All groups share one centre, and each spreads out both ways along 10 directions, with some noise.
In the rows, zero is written as 128.
Known rows, each followed by its group:
[ 93 153 102 130 137 114 166  84 156  82 152 166 149 162 123  99 117 114
 116 157 171]
(0)
[ 65 106 140 136 139  94  61 184  84 153 126 130 144 126  76 151 114 108
 120 114 107]
(1)
[145 118 172 135 135 153 184  58 102 109 184 181 138 136 166 132 168 163
 114 133 180]
(2)
[138 134 124 153 135 158  95 134 102 134 134 123 138 118 148 143 101 122
 134 109 157]
(2)
[148 140 149 129 127 150 132  83 144 152 165 112  72 135  74 120 142 156
 135 172 115]
(1)
[144 160 127  85  89 140 123 133 154 173 146  49  57 143  86 112 163 166
 132 166 115]
(4)
[103  82 160 116 104 129  71 112 104 179 142 156 138 148 108 153 106 109
 109 130 158]
(0)
[143  81 214 146 117 119  79 147  95 144 121 145 172  91 130 149 151 128
 123 106 106]
(6)
[118 160  92  78  95 117 208  92 180  73 106 115 153 153 163 111 198 137
 155 133 109]
(0)
[ 77 140  95 157 114 149  76 121  96 118 159  90 153 132 122 141 108 106
 147 119 177]
(3)
[120  77 185 126 102  71 150  91 166 109 130 143 148 109  91  92 168 116
 111 170  69]
(2)
[ 91 128 130 157 171 125  98 137  92 130 128 158 169 128 120 137  91 118
 110 125 176]
(6)
[126 124 139 154 131 137 120 125 153 101 139 146 101 126  91 112  96 104
 127 157 117]
(4)
[203 138 130 100 140 112 122 210 151 167  93 114  69 110 134 119 108 147
 103 108  82]
(0)
[123 156 144 136 117 158 143 118 112  79 171 148 144 139 149 136 151 139
 143 104 167]
(4)
[105 158 108 144 121 146  78 141 120 113 127 114 156 131 126 132  95 109
 137 120 172]
(5)
[169 185 126 161  98 121  61 163 158  94 193  83 113 104 103  97  88 124
 129 110 146]
(2)
[151 122 145 129  92 102 123 128 183 106 161 122  79 119  77 100 112 109
 115 155  83]
(2)
[ 46 149 110 136 173  99 118 150 116 142  93 109 148 141  62 114 130 131
 131 182 131]
(3)
[102 126 117  83  99 114 165 147 148 123 119 121  88 157 109 118 153 132
 120 156 110]
(6)
[127 140 123 130  75  80  87 134 147 111 198  94 126 120  94 121 133 118
 130 103 103]
(4)
[162 113 161 152 167 123 151  87 138 128 141 190 133 120 121 134 123 136
 126 124  93]
(4)
[104 150 160 137 156 149 134  95  78 153 140 121 173 125 134 148 188 175
 145 135 169]
(5)
[177 131 100 101 106 142 130  97 192 142  36  91 147 124 168  95 114 113
 133 169 133]
(5)
[117  97 128 126  50 136 105  66 145  97 163 111 149 133 148 126 125  89
 134 130 155]
(0)
[136 125 130 112  88 177 128 165 142 100 124 112  73 133 134 113 107 111
 123 153 147]
(4)
[145  89 145 105 136  97 169 122 139 159 122 174  92 141 136 112 113 134
  71 159 132]
(5)
[187 116 141 112  97  91 109 102 157 173 133  96 137 105 146 114 134 141
 110 121 116]
(3)
[161 196 121  98 119 118 107 175 176 102 135 132 121 145 110 129 131 137
 153  77  91]
(1)
[ 68  95 100 139 139 129 116 139 106 137  64 106 149 119 106 142 121  98
 151 143  89]
(2)
[148 138 113 147 185 141 131 105 121 166  60 122 168 114 161 119 116 140
 132 156 169]
(3)
[168 104 159 106  57 202 133 127 127 109 123 105  96 123 168 140 153 125
 142 128 136]
(4)
[113 108 116 106 149  57 178 179 121 115 153 203 102 145 148 111 105 119
  50 114 142]
(6)
[ 81 112 110  80  70 129 152  89 139 116 116 109 159 162 163 126 167 113
 123 150 167]
(5)
[ 78  95 117 168 107 112  99 157 109  83 139 125 154 109 127 117  91  74
 109 128 145]
(1)
[144 142 125 166 123 145 108  71 139 122 174 116 131 121 127 102  83 122
 111 166 199]
(0)
[169 146 133 123 108 105 108 193 170  81 142 168 117 134 150 103  71  97
  85  97 154]
(1)
[148 176 117 117 121 124 156  96 209  94  97  98 133 132 113  70 140 134
 137 199 134]
(1)
[ 65 129 151 150 101 148 117  81 107  76 179 138 185 139 111 139 155 110
 151 135 161]
(0)
[ 76 111  24 127 119  82 132 175 119 129 120  82  97 131 132 123  87  89
 110 122 122]
(5)
[149  59 148  95 122  79 180 121 149 168 110 152  71 130 116 118 139 126
  82 164  70]
(6)
[ 84 125 115 130 197 113 119 153 111 203  65 119 108 135  73 119 109 140
 103 197 131]
(3)
[ 83  84 154 105 137  67 167 134 125 133  78 149 176 131 134 110 169 125
  93 165 116]
(1)
[ 95 195  89 116 186 138 163 188 121  89  79 147 151 152 145 124 135 144
 141 119 161]
(4)
[ 80 117  58 145  86 100 150 157 116  69 156  69 119 107 145 118 129  94
 142 109 111]
(1)
[133  91 130 133 137  94 160 109 143 147  73 104 139  97 121 118 161 130
 138 158  51]
(5)
[143 156 141 113  70 224 135 104 168  65 148 128  76 164 121 128 125 116
 168 147 142]
(6)
[ 87  91 141 129 127 100  87 157  95 153  95 103 176 109 115 143 145 116
 133 118 103]
(2)
[135 139 125  81 114 131 180 113 193  80  77 175 137 162 143 111 140 113
 130 145 116]
(2)
[133 161 201 165 172 170  82 156  95 111 138 186 168 125 123 133 108 138
 119 128 202]
(6)
[109 103 203  98 123 122 159  73 125 160 109 138 159 141 118 119 199 164
 110 189 143]
(1)
[105 134 161 163 152 175  93 142 128  95 106 159 129 126  69 152 114 107
 178 126  77]
(4)
[132 130 137 121 103  88 111 184 106 108 182 130 141 119 158 129 131 128
  94  72 146]
(2)
[146 116 134 166 186  96 167  98 149 166  78 100 116  85  94  80 127 152
 103 218 101]
(0)
[197 142 168  95  77 158 147  86 196 119 148 129  81 140 127 104 146 145
 122 157 134]
(5)
[132 158 103 109 132 111 128 128 159 160 101  66 109 127 101  99 139 145
 128 171 118]
(0)
[118 151 123 165 128 101 143 160 121  84 169  82 132  90 120  94 141 136
 120 138 131]
(0)
[109  63 122 140 100  82 157 104 151 115 111 102 115  95  88 106 144 100
 127 172  35]
(2)
[150 177 136 134 146  55 119 147 177  85 150 163 181 121 131  86 108 128
  92 110 150]
(3)
[116 124 121 136  98 110 151 106 155  77 128 124 151 116 133 114 148 109
 141 131 104]
(4)
[163  85 192 151 143 140 129  65 154 143  60 156 174  94 128 118 136 123
 140 172  97]
(5)
[148 117 167 110 115 147 169 123 154  89  79 154 151 122 161 119 161 127
 133 142 116]
(6)
[164 150 109 148 154  61 116 146 156 137 128 101 139  92 110  88 105 132
 101 131 109]
(6)
[166 170 151 139 123 105 110 138 156 115 115  77 167  90 124  96 164 154
 147 132 110]
(6)
[116 151  73  96 133 122 178 180 116 111 100 114 124 143 181 121 137 135
 114 113 158]
(3)
[124 158 151 136 113 198  70  95 130  96 133 160 178 155 134 162 115 108
 179  92 158]
(0)
[155 157 217 126 146 131 129 129 120 121 169 179 143 132 110 121 169 176
 115 121 148]
(5)
[159 133 165 148 130 130  55 113 131 188 163 107 100 115  66 140 107 144
 134 130 105]
(4)
[146 164 110 118 122 144 126 140 181  93 114 134 111 142 118 105  98 110
 137 138 133]
(2)
[161 165  98 183 113 144  96  94 183  66 175 123 116 116 115  93  48  88
 136 138 156]
(3)
[151 161 175 141  85 184  25 127 143 137 144  89 127 125  75 132 111 123
 163 133 144]
(5)
[149 132 151 157 166 133 134 118 119 134 111 133 144 100 133 117 128 141
 122 145 133]
(0)
[187 142 131  99 151 128 125 141 194 153  25 152 145 131 151 103  91 118
 117 152 118]
(2)
[162 143 155  99 120 171 163 142 193  99  81 150  69 147 107 100 114 122
 122 184 113]
(6)
[ 94 141 129 153 143 109 174  56 129  78 141 144 199 124 136 108 170 131
 137 148 147]
(4)
[104 164 149 104 109 164 152 153 150  72 149 152  93 172 102 116 135 130
 128 156 150]
(6)
[110 144 143 108  86  90 142 113 153 116 235 126  71 155  67 104 150 145
  98 151 126]
(3)
[ 96 118 135 136 164 111 195 134 150  82 137 191  87 150  86  98 117 120
  95 178 115]
(3)
[129 143  86 184 176 132 149 108 117  89 151 162 135 108 132 132  90 108
 148 105 122]
(1)
[125 118 103 141 129 118 155 116 122 117 141 115 114 114 130 129 140 128
 144 122  95]
(1)
[125 132 166 130 126 134  60 183 105 118 118 159 194 123 162 146 107 113
 115  79 176]
(1)
[136 101 119  81 122 105 150  83 176 190  79 118 102 152 110 111 128 134
 108 185 106]
(0)
[126 137 125 160  99  96  82 176 104 105 197  96 141  96 134 120 116 120
 113  79 145]
(2)
[136 150 116 119 104 116 139 131 166  96 170 118  83 132  94 111 131 123
 139 124  91]
(1)
[120 153  92  85 149  57 183 184 157 137 115 114  99 142 120  87 152 152
  88 145 108]
(5)
[171 120 143 126 107  94  97 174 123 130 115 110 165  86 171 126 132 125
 119  73 107]
(6)
[114  58 125 141  58  93 127  73 144 122 216 119  83 122  96 121 111  95
 103 142 102]
(3)
[103 166 107 148 175  84 153 186  91 109 176 140 120 119 121 121 136 152
 108  96 137]
(5)
[120  80 200  85  79 122 113 141  87 170 149 119 131 123 123 163 206 155
 127 107  93]
(3)
[162 121 137 125  96 142 181  90 159  95 151 134  98 127 157  99 140 130
 117 154 139]
(4)
[129 131 142 149 169  88 150 111 166 105 111 169 146 120  96  89 105 116
 104 169 118]
(3)

New rows. What belongs after each?
[104 132  88 134 149 140 139 105 101 163 132 105 111 140 132 127 115 138
 121 159 181]
(3)
[111 135 117 175 132  95 118  86 133  75 156 145 206 109 145 102 114 106
 120 124 166]
(4)
[116 165  84  86  95  98 120 161 168 169 131  28  63 146  82  78 129 151
  98 201 148]
(4)
[158 114 152 114  69 173 149 134 129  96 160 134  80 136 155 134 139 123
 124 120 131]
(4)
[103 165 127 169 185 130 115 143 140  96 105 156 143 128  79 103  85 113
 130 168 142]
(3)
[168 120 127 145 142 132 135  76 135 147 122 136 145 113 162 114 108 131
 115 141 158]
(3)
[100 103 110 175  92  90  80  70 166 106 172  92 131 114  66 103  86  76
 136 160  98]
(3)
[ 77 158 115 101 124 154 159 165 120  95 102 108 123 153 122 126 172 142
 145 148 138]
(4)
[113 110 111  98  85 133 105  69 181 143 111 122 126 160 109 119 100  94
 133 170 133]
(0)
[148 139 157  91 139 112 165 142 145 152  95 128 112 130 124 112 176 168
 119 152 104]
(3)
[169  80 166 145 111 105 144 117 156 126 110 109 106  77 104 117 166 126
 147 139  15]
(5)
[165  96 144 163  99  92  93  62 147 128 154 111 177  85 137 113 122 112
 125 118 114]
(4)
[133 146 146 104 172 105 161 159 110 174 123 133 102 136 116 124 165 180
 101 142 133]
(0)
[157 184 127 111 182 116 132 127 161 155 134 159  96 147  68 139 135 165
 151 107  70]
(1)
[175 146 103 141  92 135  95  99 168 120 141  80 124 107 147 110 102 118
 140 123 136]
(3)
[119 139  86 117 149 141 141 169 117 118 125 159  94 156 137 139  86 115
 116 115 160]
(2)
[146 158 158 140 121 105 137 108 171  88 179 145 129 123 103  88 126 133
 110 150 141]
(2)
[141 145 126 117  89  78  97 192 132 116 203  93  87 121 110 107 120 129
  93  99 123]
(2)
[111 131 184 110 129 100 101 166 127 151  78  91 165 109  81 114 183 150
 137 159  86]
(6)
[102 119 124 146 139 139 156  78 105 147 146 100 121 122 108 132 163 154
 149 164 120]
(1)
[140 116 134 138  93  92 144  88 157 100 177 126 132 116 136  94 130 118
 105 142 133]
(4)
[ 93 125 105 132 123  49 145 164 131 123 174  90  95 111  78  95 134 131
  94 151  97]
(2)
[113 111  55 112  99  88 152 166 148 105 145 106  75 136 135 110  90  91
  98 120 110]
(5)
[109 114 124 143 134  81 162 140 181  57  97 153 134 117  97  91 115  87
 125 159  65]
(3)
[122 174  96 150 135 159 104 178 138  93 153 125  73 144  90 116  64 109
 126 137 160]
(3)
[151 179 103 120 148  79 105 135 154 157 148 100 123 123  95 110 126 156
 127 123 112]
(4)
[149 138 136 116 140  81 119 164 125 140 178 169 110 134 117 143 119 138
 102  78 110]
(4)
[108 174 129 125  96  96 131 117 177  66 154  93 155 126  99  81 160 123
 147 151 116]
(2)
[189 135 119 100  94  77 103  94 148 181 146  75 173 106 187 116 146 155
 104  97 157]
(3)
[ 91 139 159 159 137 143 115 115  90 115 163 132 161 125 115 136 152 145
 136 134 163]
(0)
[119  78 173 126 130 129 170  94 130 140 136 158  83 133  87 122 148 132
 113 184  90]
(3)
[150 154  98 101 107 118 117 167 171 101  90 110 136 136 148 121 114 110
 140 100 105]
(0)
[118 108 122 129  70  94 102 174  96 131 187  57 108  93 125 133 156 130
 130  89  95]
(2)
[ 90 132 136 144 119 157 135 168 144  67 124 138  82 136  75 120 114 105
 152 154  87]
(3)
[172 117 100 146 129 103 126 130 144 117 105 124 161  92 188 118 103 110
 116  92 126]
(6)
[142 118 123 124  71 112 141 114 141 112 194  74  89 112 124  99 146 132
 109 150 137]
(0)
[119 109 154 144  97 160  75 168 145 104 134 119  78 126  63 131  89  93
 143 144  82]
(4)
[159 126 124 122 118 105  89 159 162 166 123  93  78 121  89 105  86 123
 103 158 104]
(4)
[110 156 130 136  87 157 109  83 109 131 147  38 168 110 137 126 187 154
 170 148 168]
(0)
[135 175 145 132 104 119 114 133 114 126 212  86 121 121 117 115 164 168
 121 120 168]
(2)
[132 117 137  96  74 198 150 202 137  77 112 121  47 145 148 127 120 109
 122 135 137]
(4)
[165 173 142 127 106 161 117 125 152  87 142 128 156 131 166 119 124 132
 136 108 176]
(1)
[ 96  97 121 121 125  63 181 167 107  93 176 169 116 137 143 125 136 120
  83 105 111]
(5)
[112  96 160  89  57 112 138 103 165 109 151 129 106 149 102 115 156 111
 120 160 103]
(5)
[123 179  96 140 115 119  95 174 120 114 168  71 130 118 131 117 120 136
 135  99 160]
(2)
[154 138 194 125  85  95 146  99 187  75 190 151 126 123  81  89 170 133
 128 141  77]
(3)
[137 139 168 135 118  64  95 163 163  95 140 141 174 109 109  95 117 111
  94 125 124]
(2)
[135 132 160  94  98 133 117 166  99 152 145 104 113 129 135 152 184 160
 138  93 109]
(0)
[139 133 175 152 147  90 117 175 137 117 189 162  76 116  55 106 110 135
  99 126  79]
(5)
[179 123  95 138 122  85 113  97 176 148  75  73 181  84 171  94 112 117
 119 143 130]
(4)
[126  89 176 149 110 149  73 110  83 163 120 101 173  96 134 156 148 130
 144 119 131]
(0)
[137 152 125  84 104 119 103 174 188  84  57 144 167 148 146 120 115  95
 139 110 108]
(2)
[129 190 122 125 157  87 139 131 203  81  94 148 176 140 110  70 113 123
 118 169 146]
(2)
[124 134 168  86  80  88 110 177 175  68 142 179 154 151 126 115 133 100
 104  98 116]
(2)
[ 99 104 132 151 131 106 166  97 128  93 173 152 111 129 109 109 123 114
 109 164 127]
(1)
[112 158 109 160 160 174 141 111  87 132 189 132  79 145 111 137 106 149
 128 138 187]
(2)
[106 128 116 125 143 108 112 139 115 163 140 121 112 138 103 127 111 131
 108 140 141]
(6)
[ 98 149 117  44  86  66 156 186 159 110 130 121 132 168 131 101 170 138
  93 128 136]
(5)
[119 140 127 160 160 120 168 136 164  52 127 183 127 132 107  96  95  99
 115 155 125]
(3)
[173 147 101 150 159  73 129  95 167 123 118 134 178 102 143 104 107 128
 125 112 111]
(4)
[168  81 109 105  91  97 118 110 201 163  83  95  82 119 108  96  83  88
 103 179  76]
(0)
[136  62 165 108  70 118 140 113 136 128  92 102 143 102 166 110 155 115
 106 158 116]
(1)
[ 96 213  85 144 169  86  89 162 142 111 118 104 190 132 110  99 100 132
 124 133 178]
(3)
[110 105 118 146 135  78 149 156 143  85 172 182  90 128  86 122  98  93
 107 109  67]
(1)
[188 173 152 125 122  99 118 131 189 104 154 135 137 118 128  91 126 146
 115 123 128]
(3)
[200 208 101 103 134 132 146 145 197 118 148 130  72 147 117 112 119 159
 143  99  98]
(1)
[153 121 145 110 162 149 179 175 112 119  95 193 103 146 178 135 119 137
  97 114 152]
(4)
[132 105  61 131  95 113 166 125 147 103 140  90  86 118 154 122 118 100
 133 121 100]
(5)
[159 178 148 115  97  79 125 138 213  54 129 129 171 120 127  71 141 112
 119 129 119]
(2)
[130 157  83 155 161  83  65 165 138 138  92 114 198 111 145 108  63 101
 110 112 166]
(3)
[107 163 157 124 202 151 158  96 111 144 117 194 154 160 108 145 149 167
 138 151 158]
(0)
[120 135  76 139  71 172 131  91 111  96 163  73 134 124 174 140 135 117
 161 109 166]
(3)
[134  57 151 101  84  84  88 173 123 172 144 143  83 133 111 136  91  99
  73 120 101]
(0)
[114 115 142 142 105 101 146 122 168  59 157 167 129 134 115  90 103  92
  99 155 136]
(1)
[166 192  94 156 128 152  80 157 157  73 157 132 127 121 115 146  93 111
 186  51  82]
(1)
[165 120 148 153 107 107 105 124 196  78 105 134 147 100 110  92  94  87
 127 144  87]
(2)
[117 150 117  89 125 113 127 157 158 144  99 124 109 154  95 124 136 133
 137 131  92]
(0)
[163 124 144 141  93 225  98 150  98 107 119 113 110 118 171 164 121 118
 171  85 139]
(3)
[122 136 123 109 104  65 107 207 169 112 123  91  93 113  72 102 123 117
 122 128  43]
(5)
[101 130 143 145 156 104 185 106 104 104 151 152 157 123 140 114 165 145
 104 151 160]
(0)
[ 83 138 133 128 168  83 111 186 100 127 117 155 171 138 116 125 121 125
  98 120 154]
(3)
[153 155 159 105 110 112 160 107 144 108 155 128 158 127 153 118 182 163
 125 116 143]
(3)
[125 200 116 106 138 131 170 170 154  57 153 169 119 162 128 129 153 141
 152  87 121]
(0)
[167 124 154 144  92 169 120  86 130 107 173 131 124 116 154 134 132 129
 144 109 148]
(3)
[162 119 129  82  76 148  89 135 166 134 108 145 109 158 143 154 101 100
 139  94 105]
(0)
[115 172  87 110 129 101 137 175 175  75 133 151 117 151 117 109  98 107
 123 115 126]
(0)
[127 113  90 123 132 138 165 135 134 125 136 135  64 141 122 128 106 117
 125 138 111]
(2)
[ 92 181 105 140 122 168  98  51 155 102 136 114 177 159 109 116 112 114
 164 167 197]
(0)
[133 133 109 108 126 168 204  70 128 130 136 119  93 148 156 127 172 162
 141 153 139]
(2)
[153 172  86 113 176  61 188  75 178 158  98 100 158 121 137  82 151 165
 112 170 128]
(4)
[145 132 204 137 122  97 114 195 106  88 208 177 115 113 101 133 150 140
 104  76  95]
(5)
[121 141 106  95 100 113 116 141 120 159 133  81 134 137 152 121 139 146
 105 125 168]
(0)
[147 135 119 133 193  25  84 149 130 202 116 143 173 107  96 132 109 147
 105  87  81]
(4)
[ 91 164 137 140 136 116  81 123 107 147 155  96 163 125  81 139 153 147
 153 126 132]
(4)
[157 156 133 114 123 169  97 185 111 136  97  98 134 123 159 146 130 137
 150  92 144]
(3)
[112 105 138 139 133 129 132  51 165 155 101 108 125 127  76 101 132 124
 135 217 105]
(0)
[120  74 177 159  69 154  77 121 123 105 169 124 105 111  99 127  99  86
 120 151 129]
(4)
[111  84 105 129 106  71  90 191 134 145 103  75 100 102  88 119 104  89
 122 131  50]
(2)
